The first 4 rows are patterns. Each new row is the sum of 2 different patterns, raised or lowered, with some noise. Before adding, each is slid sideways (what falls off one end comes back at the other) and multiplied by a number that may be negative. Names go in the order of the patterns.
Known rows, each followed by the names of its patterns:
[-1.45 -1.14 -0.52 -0.87 -1.55  2.55 -0.06 -1.72 -2.57 -0.81 -0.78  0.03
  2.26  1.50  0.73  1.47  2.11 -1.76  1.26  1.07 -0.58 -0.89  2.53 -0.12
 -0.21  0.94 -2.04 -0.30  0.55 -1.10  2.38  1.27  2.63 -1.05  0.91  2.41] -> X
[-1.39 -0.82  0.23  2.21  1.70 -2.62  0.12 -1.53  1.09  1.82 -0.39  1.61
  0.22  0.54 -1.07  1.43  2.56 -2.50  1.07  0.25 -1.82 -0.57 -0.50 -1.21
  1.94 -2.51  0.42  1.54  2.60 -1.55 -0.87  2.06  0.11  1.03 -1.86 -0.14] -> T
[ 1.84 -1.95  1.30 -1.43 -0.87  0.75  0.60  1.08  2.43  0.59 -1.73 -1.96
  0.56 -2.57  1.47 -0.16 -0.42 -1.50 -1.87 -2.30 -1.47  2.00 -2.04  1.65
  1.93 -0.87 -0.25 -2.20  0.44 -0.11  1.75 -0.36  0.25  1.18 -1.95 -1.92] -> R
[ 2.42 -1.38  1.46  2.20 -1.74  1.50  2.49  1.18  0.07  1.97 -1.04  2.23
  1.03  2.33 -1.27 -0.88  1.93  1.01  1.44 -1.73 -2.27  1.56 -0.23 -2.50
  1.04  0.20 -1.09 -0.05  1.25  2.33  1.39  2.18  2.60  0.56 -2.02  1.99] -> V

New rows. What belongs after each?
[-1.70  4.39  0.35 -1.16  1.43  3.19  3.41  0.64  1.97 -1.91  1.39  1.16
 -0.76  4.65  3.81  1.21  2.46  0.37  4.23  1.18 -0.35  0.17 -0.23 -2.22
  2.29  2.92  1.89 -0.92  3.45 -0.44  1.41  3.31  3.66  3.65  4.30  4.12] -> X R
[ 0.09 -0.82 -0.33 -1.17 -1.97 -1.75  0.04  1.45  1.86 -0.08  0.82 -1.19
  0.69  1.57  1.63  1.60  1.50 -0.01 -2.47  1.16 -2.11 -2.29  1.35 -0.64
  1.11 -0.20  0.63 -2.64  0.08 -0.12 -1.47  2.30  1.43 -1.91  1.87 -2.28] -> X R
[-2.23 -2.05  1.82 -3.10 -1.76 -1.63  0.16 -3.94 -3.94  0.34  0.93 -1.71
 -4.59  0.27 -3.37 -3.52  1.02 -0.04 -1.60 -4.15 -0.71 -3.75  0.86 -1.63
 -2.15 -1.61  0.31  0.39 -3.28 -0.64 -0.30 -1.34  1.91 -2.12 -2.00  0.63] -> T V
[-1.30 -1.49  0.93  2.15 -1.59  1.04  1.05 -1.50 -2.51 -0.06 -0.19 -0.16
 -1.82  0.60 -0.82  1.79 -0.21 -0.59  0.91  0.54 -0.64 -0.68 -0.30 -0.30
 -2.20 -1.18  1.98  0.76 -1.33 -1.69 -3.15  0.87  0.33 -2.38  1.11 -0.58] -> T V
[ 0.98  0.49  2.33  1.22  1.01  1.75  1.54 -0.90  0.68 -0.34 -1.47 -1.87
  1.35  2.54 -1.30 -0.92  1.15  0.68 -0.71  2.88  0.53 -0.95 -1.00 -0.26
  1.15  1.53  0.13 -0.24 -1.40  1.97  0.62 -0.52 -0.10  0.52  1.27  1.10] -> T V
[ 0.23  1.60  0.70 -0.72  1.11 -2.16  0.35 -0.20 -1.48 -0.96  0.46  0.17
 -2.29 -0.29 -1.31  0.18  0.57  0.94 -0.26  0.31 -2.51 -0.85  1.80 -0.82
  0.20 -1.49 -2.25 -0.32 -0.50  0.34 -0.99  0.87 -1.84 -2.08  1.33 -0.59] -> T R
[-1.58 -4.10 -4.72 -5.99 -5.15 -5.41 -4.55 -1.51 -4.19 -2.49 -1.88 -3.22
 -4.81 -4.25 -2.87 -4.16 -3.16 -2.76 -3.66 -3.05 -4.52 -6.01 -2.87 -4.76
 -3.68 -3.28 -3.67 -1.86 -3.98 -2.75 -1.62 -4.34 -5.30 -5.07 -3.91 -6.04] -> X R
[-1.36  0.18 -1.93 -1.13  1.96 -1.71 -0.57  0.57  1.29  1.47 -0.07 -1.27
  2.88 -0.69 -1.10 -1.04  1.05  0.11 -2.43 -0.99 -1.62  0.11 -0.25  1.58
 -0.34 -1.37 -0.73 -1.83  0.86  0.97  0.45 -1.74 -1.65  0.07 -1.90  0.42] -> T V
[-1.99 -1.35 -1.75  0.20 -0.80 -2.33 -2.84 -2.09 -1.31 -0.48 -0.48  0.13
 -0.68 -1.06  0.17 -2.46 -0.98  0.16 -2.58 -1.36  0.69 -0.46 -1.76 -0.89
 -1.91 -1.18 -0.37 -2.54  0.45 -0.74  0.20 -1.74  0.00  0.67 -2.91 -2.09] -> X T
[-0.61  0.30  0.69 -1.40  1.64 -0.05 -2.06 -2.04  1.15  1.30 -1.37 -0.11
 -0.87 -0.02 -0.99  0.39 -0.31 -1.36 -1.23 -1.86  0.87 -0.23  1.04 -1.85
 -1.23  0.07 -1.64  0.02 -0.92  0.24 -1.14 -2.98  0.93 -1.94  0.09  0.56] -> X T
[-2.31  1.43 -0.53  0.25  2.49  0.36 -1.70 -1.67 -1.07 -1.33  0.46 -1.55
 -2.12 -0.82 -1.80 -3.49 -1.88  0.88 -1.27  0.84  1.85 -0.93 -0.84 -3.35
 -0.74  0.54  1.09  0.15 -0.85 -0.31 -1.92 -2.99  0.94 -2.64  1.42 -2.43] -> T R
[ 3.46  3.73 -1.45  2.57  1.91 -0.33  0.07  2.11  0.09  2.65 -0.26  0.59
  2.51  3.63 -0.51  1.37  3.42  2.61  1.73  0.43  2.16 -0.35  0.01  1.19
  2.47  2.01  0.33  1.46 -0.77  1.22  2.76  0.71  2.61  2.30  2.34  0.79] -> X T
[ 1.22  1.52  2.56 -0.72  0.32  1.22  1.12  2.12  0.82  2.25  1.54  0.06
  1.71  3.36  3.93  1.97  1.25  1.39  2.54  0.98 -0.84  1.89  0.84  2.37
  1.16  2.69  1.00  0.13  1.46 -0.39  3.05  3.45 -0.04  3.41  0.99  2.36] -> T R
[ 0.79  1.08  1.09  0.68  0.41  1.38 -2.06 -0.65  3.00 -2.94  1.88 -0.90
 -1.77  0.34  0.26 -0.06  3.28 -1.01 -0.62 -0.75  2.12 -2.53  0.76  1.29
 -0.37 -0.32 -2.15 -1.95 -1.89  1.08 -1.17  2.75  2.65 -2.02  0.28 -2.40] -> T R
[ 1.35 -0.24 -0.81 -2.67  0.44 -0.80  1.08 -0.52  0.52  0.53 -3.10 -0.88
  0.93 -2.07  1.75 -1.18 -0.70  0.95 -0.44  1.80  1.75 -0.20 -2.80 -1.06
  0.53 -3.13  0.67 -0.66  0.19 -1.57 -1.08 -1.80 -1.37  0.67 -2.71  2.49] -> T R
[ 1.56  1.06 -0.27  2.95  1.37 -0.14  0.46  0.07  1.36  2.07  4.22  2.02
  2.10  3.32  2.95  0.66  1.53  2.37  0.63  0.89  3.40  2.29  2.05  1.14
  0.31  0.90  2.41  1.53  3.34  3.06  3.53  1.01  1.83  3.76  1.58 -0.14] -> X T
[-0.68 -0.75  2.37 -1.92 -1.29  1.29  1.96  1.55  0.71  0.56 -1.87 -1.71
 -2.14 -2.39 -0.77  1.53 -0.62 -1.82 -0.36  1.07 -3.42  0.08 -0.45 -0.41
  1.07 -1.41  0.96  0.20 -2.38 -0.25 -2.45  1.21 -0.17 -3.75  2.81  0.60] -> X T
[-2.57 -0.88 -2.76 -0.41  0.84 -0.76 -3.17 -2.48  0.00 -2.98  0.40 -2.49
 -0.52 -3.02 -1.06  2.14 -2.71 -1.37 -0.26  1.34  1.73 -0.73 -1.72  3.36
 -1.66 -1.86 -1.31  0.54 -0.91 -3.64 -1.62 -2.74 -1.05 -0.86  2.32 -1.51] -> T V
[ 0.71  3.25  0.55  2.97  1.78  0.48 -0.71  2.67  3.15  0.98  2.15  1.63
 -1.31  2.03  1.57  1.95  0.49  1.97 -0.92  1.56  0.36  1.81  0.93 -0.92
  2.72  2.27  1.47 -0.51 -1.96  2.12  0.64 -0.27  1.29  0.94  0.34 -0.31] -> R V
[-1.37 -1.39 -0.12  1.03 -3.27 -0.50 -0.80 -2.84 -0.52  1.54  0.24 -2.87
 -0.04 -2.89  0.48  0.46 -0.01 -1.14 -1.91 -0.01 -1.43  0.16 -0.91 -3.92
  0.19 -1.20 -4.04 -1.11 -1.19 -2.57 -0.15 -2.31  0.17  0.30  1.60 -0.62] -> T V
